The rows of a group lie close to one hidden flat surface of 12 dimensions, which passes through zero. Surfaces can cross.
Some rows, each with its group after it:
[ 21   0  25  22  55   5   7  20  18  -6   2 -13  -3 -32   9  17  -7  -9
   7  20  -6   5]  kori
[-27 -47   6  34  -8  -2 -42 -15  30  20   9  19   4   5  10  13  16 -27
 -14   5  -3  -6]  kud
[-34  21  32  -3 -30 -10  24   3  10  28  39  18  12  15 -17 -19 -25 -13
   0   8   4   4]  Bezok
[ -8 -12   1  19   1  19 -20  24   4 -13  16 -14 -28 -26  55   8  -5 -36
  15   3  24   8]  Bezok
[-24 -28 -16  -1 -51  24  -3  14  -9 -22 -18   4 -16  -2  43 -28  -7  -9
  11  27  26 -20]  Bezok
[ 16  29 -15 -20  -1   4 -11  -1 -23  10 -30  17   0  -8  11 -30 -10  55
  40  -2 -10  -4]  kud
[ 19  11 -25  10  -9   4  32   1 -16 -24 -11  13  12  36  -4   7  -3   7
  18   5  27  -8]  kori
[  8  -7  53  15 -19  -3  21 -13   9  15  -8  -7  11  12  21  29  11  17
 -41 -18  16 -29]  kori
[ -9 -17 -36 -15 -10   7  -5  14  39  16   2  -4  22  -9 -26  41  41 -16
  37   6  14   3]  Bezok
[-10 -29  21 -20   7  15  23  20 -51  17  21   1  23 -15  13   7  27 -36
 -25 -43  21  44]  mibe
[-46   3 -31  35 -38  30 -24  -2  -7 -31 -33  35 -10   6 -15  11  17   8
   7  20 -36  -3]  Bezok
[ 19 -10  -5 -11 -24  26 -21   3   5  -2 -15  10   7  15  35  13 -12   6
  28   8  25 -14]  mibe
[ 19 -12   2  19  42  -4   4  -4   7  42 -14  47  -5  33 -42  13 -23  -3
 -21 -21  -4  31]  kori
[ -3 -37  24  -3   1  23 -52  11  11   2  12 -26  12 -47  29  -5   4  18
  -2  15 -19 -13]  kori
[  7 -16   0 -21  -1   7  -6  -4  28  16 -15  17 -16 -28 -47 -37 -23  -9
   7  15 -32   7]  kori
[ 15  -1 -11 -13  34 -16 -16 -23 -14 -13  -9  12 -39  33  74   1 -35  16
 -20   8  25 -24]  mibe
[-23  -5  20  -2  19  -7   0   1  38  -5  13  -9  33 -28   6  34  28   9
  20  45 -30 -26]  kori
[-13  -8  15  14 -29   7   5 -12 -18  40   0  23  -3  39 -39 -35 -24 -15
 -33 -34  20  16]  kori
[ 17  20  -9  12  -5   5  13   8 -18  -7 -39  21   6   6 -31 -10   0  55
  20  -7 -16   0]  Bezok
[ 19 -16 -40 -30  18  -2  31  -1  -7 -59  19  -6 -12  40   1  -9 -35 -28
 -32  32  15  -8]  kud
[ 15  19   3 -25  34  -2  -6   5 -14  35  -4  -6  -2 -23  26   7  -2  17
  14 -20  17  12]  kud
[-41   8  25  21  -5  -5  26 -12 -11   6  11   8   3  34  11  -9 -10 -41
 -28  19  20  -6]  kud
[ 39   5   6  -8  66 -11   0   4 -17  -7   2 -18 -14 -15  20 -20 -27  -3
  11   9  16   3]  kud
[-12 -10   0  32 -13  12  21  17 -30   7  30   0  48  46 -61  13  20 -14
 -31 -22   7  26]  kori
[-27  -7  29 -14  11  -2  14   4 -28  18  43 -27  13  17  -5 -30 -25  -8
 -59   0  10   7]  Bezok
[ 35  23  35 -11  -5  -4  25 -11  31 -11 -15 -57  -3 -11   9   9  -7 -14
   6  12  22 -28]  kori
[ 27   4 -12   6  40  14 -38   4  21 -26  -7 -11 -18 -33  21  34  -4   8
  23  18 -25   4]  kori
[ -3  38  -4  11  49 -34  -9  -5   2  -3  16 -49  -5 -12  12   1  -1   9
  19  15   0 -15]  mibe
[  2 -39  -2  -1 -45  59 -15  28   7  41 -11   2   9  10  -6   2 -18 -23
   4  -9  43   4]  mibe
[ -4   1   3  17  16  24  -4  21  -7   1 -37   8 -22 -58  10 -30   2  -6
  39  21 -14   8]  Bezok
[-21 -19  -8 -25   7 -17  14  -6 -27   4  17 -42  14  21 -28 -31   8 -29
 -47 -13  21  -2]  mibe
[ 54 -12  30   1  -7   0  21 -16   9  33 -19   1  16  22 -37  18  -1  21
 -25 -38  14  -1]  kori
[-35   1   7  47 -19  25   4  30   7  16   4  47  10 -23 -30   2   3  -3
  18  -5 -31  34]  mibe
[ 37  25  39  70  -1  13 -15  24  16 -26  23 -16  -7 -37  15  24   3  -3
  33 -14 -19  23]  kud
[ -7 -19  14 -32  25  18  33   5 -20  32 -45  29  13 -14 -33 -17  -5  14
 -26   5 -17  13]  kud
[-48  23  11 -21  29   0  11   0 -13  48  -9  26  -9   6  15   1 -10  -5
  -3  10   0  11]  kud
[ 15 -14  -8  14 -55  -6 -27   0   2   7  20  43  13  12  24 -22  -9  12
  50 -14  11   7]  kud
[ -8 -13  15  14 -41  44   7  21 -35   1 -13  26  15  -3   9  -4   3   3
 -20 -18   1  17]  kud
[-24  -5   4   5  44 -42 -12 -43 -22  23 -12  24  -1  25  -1 -16   5  -4
 -18  -6 -10  -1]  Bezok
[  9 -19 -11 -12  -4  20  -8 -21  11  17 -29  28 -27  44 -18  22 -26 -25
 -42 -10   8  10]  kori
[ 43   8  52  14 -24  12  26   1  14   2  -3 -65   8  -8 -36  12  -2 -19
 -23 -25  15   0]  mibe
[  5  28  13  22  -9  22  34  16   7 -18  -5  -9  17   0 -67  20   4  25
 -20   0 -41   8]  Bezok
[-48 -24   1 -10  -8  11  18  15 -11  26 -10  82  20 -10   4  21  21 -17
   6  -7  -8  27]  mibe
[-24 -17 -19 -14 -31  11  20  27 -35  32  14  38  22  33   6 -41 -24  21
   0  -9  34   8]  Bezok
[ 10 -15  19  17 -48  -1 -26 -21  48  18  -3   2   8  11   8  42  19  -5
  13  -7   8 -21]  kud
[ -7 -43  -3 -10 -34  28  15   5  10   8 -17  28   0  12 -41  -2  -3 -14
 -33  -5 -12   9]  mibe
[ -9   5  43  36  39 -31   6 -23  40  46   7   2  -1   5  12  41   6 -21
  -9   1  13 -10]  kud
[-32 -16 -41  -9   2  16 -30  13   3   6   4  16   5   1  11  -2   0   0
  22  29   9  -2]  mibe
[-39  40  -8  29 -32   0 -31 -10  28   9   2 -28 -11  31  19  -9 -27  15
  26  41  20 -45]  mibe
[-27   5 -53  42  10  40 -32  35  21 -20 -10 -29 -14  10   3  37  -3  18
   4  38  19 -18]  mibe
[  9 -10 -15  -3 -13  15  18  21   2  -8  12  26  11   3 -36   0 -13  28
 -16  -2 -20  14]  Bezok
[ 18 -13  -6 -12 -44  23 -28  11  41 -40  23  -2 -19 -24  16  15 -15 -24
  14  17 -19  -1]  Bezok

New rows. What belongs after each?
[ 21 -12  14 -47   1  -9 -14 -31  12 -16 -16   4 -22  -4  53 -12 -20  -3
  -3   9   3 -27]  mibe
[-19  -5 -29  14  17  16   3  21  28 -11 -19  40  -3 -25  -2  46  25  14
  18  17 -33   4]  mibe
[ 22 -11 -17 -24   1  17  13  10  -9 -24  20  17 -13  32  42  10 -38 -23
  -7   9  34   4]  kud
[  7  11 -21  15  -4  -6 -19  -1  10 -24  24 -27   9  33  -4  65  27   3
 -17 -21   8   1]  Bezok
[ 12   8   1   0  23  10  30  40 -12  26  10  11  17 -16 -22  -9 -13  22
  12 -17   4  26]  Bezok
[ 32   0  31 -45 -33   0 -19 -26  -5 -14  25   5  27  -2  11 -46 -30 -38
  28  11 -14   7]  mibe
[ -5  41  21  34 -47  -9  17  -3 -13   0 -10   3  15  -5  20  23  36  28
  31 -34   9  -1]  mibe
[-25 -12  -5  10  -4   6 -21 -19  19 -14 -46  23 -19 -28   0   3  17 -36
  22  24 -29  -3]  Bezok
[ 57 -26  18 -20  15  -9   3 -19   9 -10 -26  38 -24 -16  39   5 -20  17
  -9 -20 -14  -6]  mibe
[ -9  17  -2  12  26   1  12  14 -19  29 -26 -28  14  -1   9  22  39  -9
  24 -14  45  -3]  Bezok
[-11 -43  -4 -37 -22   8  53   8  20  18 -32   3   8 -12 -16 -22  14 -34
  -6  22  30 -20]  Bezok
[  4 -15 -12  -9   1  15   5 -16   5 -39  -5  20  -9  25  19   9 -26  -7
 -32  29 -10 -17]  mibe
[-16  26   8  26  -7  -3  11   3 -16   4  19  27   1  29  -2   5 -12  23
 -16 -11  -3  13]  Bezok
[ 20 -45   9  15 -12  33  13  43 -17 -17   3   4  22 -16   0 -31 -13  24
  -4   4   3   3]  kori
[ -3  -2  -4   8  -7 -40 -14 -14  26  12  22 -25  13 -27 -44 -25  31   5
  29  -4 -22  -5]  kud
[ -5  24  18 -28 -60   3 -27 -51   4 -23 -25 -22  -2  29  14  -1  -2 -12
  -6  21 -10 -37]  Bezok
[ 25  -8  -4 -21 -22  20 -10   1  23 -10  -5 -34   4 -18  -7  35  19   7
  -2 -15   3  -8]  kud
[-42   2 -20  -8   4  -7 -33   3 -35 -44  23  25 -10 -38  34 -29  15   3
   9   4 -57  18]  mibe
[ 15  16  28 -24  11  29  16  11 -13  16 -12 -40   2 -20  25  18   0 -14
 -10 -15  26  10]  kud
[ -6  23  17  52   1  15 -39  11   2  16   8 -19 -38 -27  16 -16 -22  17
   4  -2  -4   7]  mibe
[  4  18  -6  37  -6 -10 -34  -1  -1  23 -12  -2 -30  -7  13 -18  -5  47
  17 -20   2  -6]  mibe
[ 14  35  46  10 -35  17  12   9   7  13  19 -54  35  -1 -14  -1   5 -33
  34  -6  26   1]  mibe
[-17 -12 -18  -8  31  -7 -25   1  -8   4  14  14  12 -10  44  26  22  13
   7   2  -5   0]  kori
[  3   4  33 -11  14 -11  14   2  15   1   1 -28   5 -42  39 -12   6  -1
  13  15   0 -22]  kori
[ 13  -8   0  17 -21  34   0   1  12 -20 -14  -1  -8  17  11  12 -30  -2
  -1  33  12 -17]  kori
[-29 -10 -11  -2  -4 -15  -6   4  17  42  14  22   8   4 -14  45  27   4
 -23 -41   9  20]  kud
[ 30 -28 -25 -23 -29 -10  16  -5  24 -12 -13 -15  -1  16  27  10  10   2
  11  -1  52 -38]  Bezok
[-11 -54   8 -61   2 -19  18  -1  52  27  38  22   2 -22  -4 -32 -20 -49
  -7  19   3   2]  Bezok
[ 14 -20 -49 -18 -10 -18   3  18  -7   2  17   0  20  14   5 -20   1  51
  17 -14  30 -19]  Bezok
[ 52 -15  -3   8 -24  14  20  14 -12 -61  -7 -15  11  -9 -31 -30  -6  -1
   3   2 -15   0]  kud
[-23  23 -13 -24  -9   3 -28 -14 -12  17 -29 -14  -6  -5  19  -4   9  33
  10   6   2 -21]  kud
[ 34 -33 -36 -15  -3  -2 -32  -1  -1  -7 -30  19   4  -5 -12  -5  10  58
  11 -17 -16  -7]  kud
[  9 -37  -4 -12   6  40  40  56 -21   4   8 -37   5 -13  15 -11 -11 -10
 -20  -2  54   0]  Bezok
[-17  -8 -32  46  12  35 -27  36 -57 -23 -21  -1 -12 -17   7 -26   8  29
  -7   1 -16  15]  Bezok
[ 39  -4  16 -39  39  -4  30   3 -15  40 -17  -1   7  -5  11  10  -2 -16
   2 -25  46  14]  Bezok
[-39 -42   7 -14 -15   2  11 -13  12   1 -12  -1 -16  -2  33 -14   1 -64
 -15  25  28 -21]  Bezok
[  0   7 -11 -14  35   1 -30 -15  20 -12   3 -28  -5  -4   1  59  27 -29
 -13  -3 -17  15]  kori
[ -3  -3   3  10  -8  28  24  24 -33 -26  -4 -16 -45 -12  -2 -28 -29 -29
 -42 -17   4  30]  kori
[ 27   6  -6 -12   6  41 -48 -21 -38 -34 -17   4 -13  21  44  55  -1 -25
  -9 -17  -6  21]  Bezok
[ -4  20  10 -15 -35  30  28   3  22   0 -26  28   6   1 -20  39  -7   5
   2  11 -16  -1]  kud
[ 16   0  13  28  -3  -8  26  -7  -5 -22 -17  29  -7   0 -27  15  13  21
 -30 -25 -34  12]  mibe
[ -7 -11  -3  -5   4  17 -10  -4  46 -16 -26  37 -26 -35  26  24 -13  -1
   6  41 -44 -13]  mibe
[-66  30 -17 -37   0  16 -15   7   8  -5   9 -61 -19 -43 -25   3  26 -27
 -15  21 -31  15]  kud
[-12   4   3 -14   9   5   8  24 -41   1  21 -26  13 -22  29   9  39 -26
   2 -33  22  28]  mibe
[-11  41  -8 -34  -8   3 -16   4  -7   7  19  -8  -7 -12  18 -16 -20  -6
  38   4  10  14]  kud
[ -9  35  10 -13 -44  20   8  18 -13  19  15  -6  17  28  30   6 -16   0
  23  -9  46   0]  Bezok
[  5   8  22   0 -43  12 -11   7  25  10   3 -38  13 -25 -34 -49 -12  -2
  29  24 -11 -20]  kori
[ 15 -12  29  -2  28 -15  30  14 -13  19   9   7   4 -26  23 -18  -2  17
  -7 -19  15   7]  kori
[ 30 -22 -18 -17  17   9 -41   2 -23   8   7   1  19  17  41   1  -5  19
  18  -8  28  -6]  kori
[-15  35  -9  -2 -29  14 -13  -4  -6  17  -9  -6  24  27   5  37  27   8
  38 -11  30  -3]  Bezok
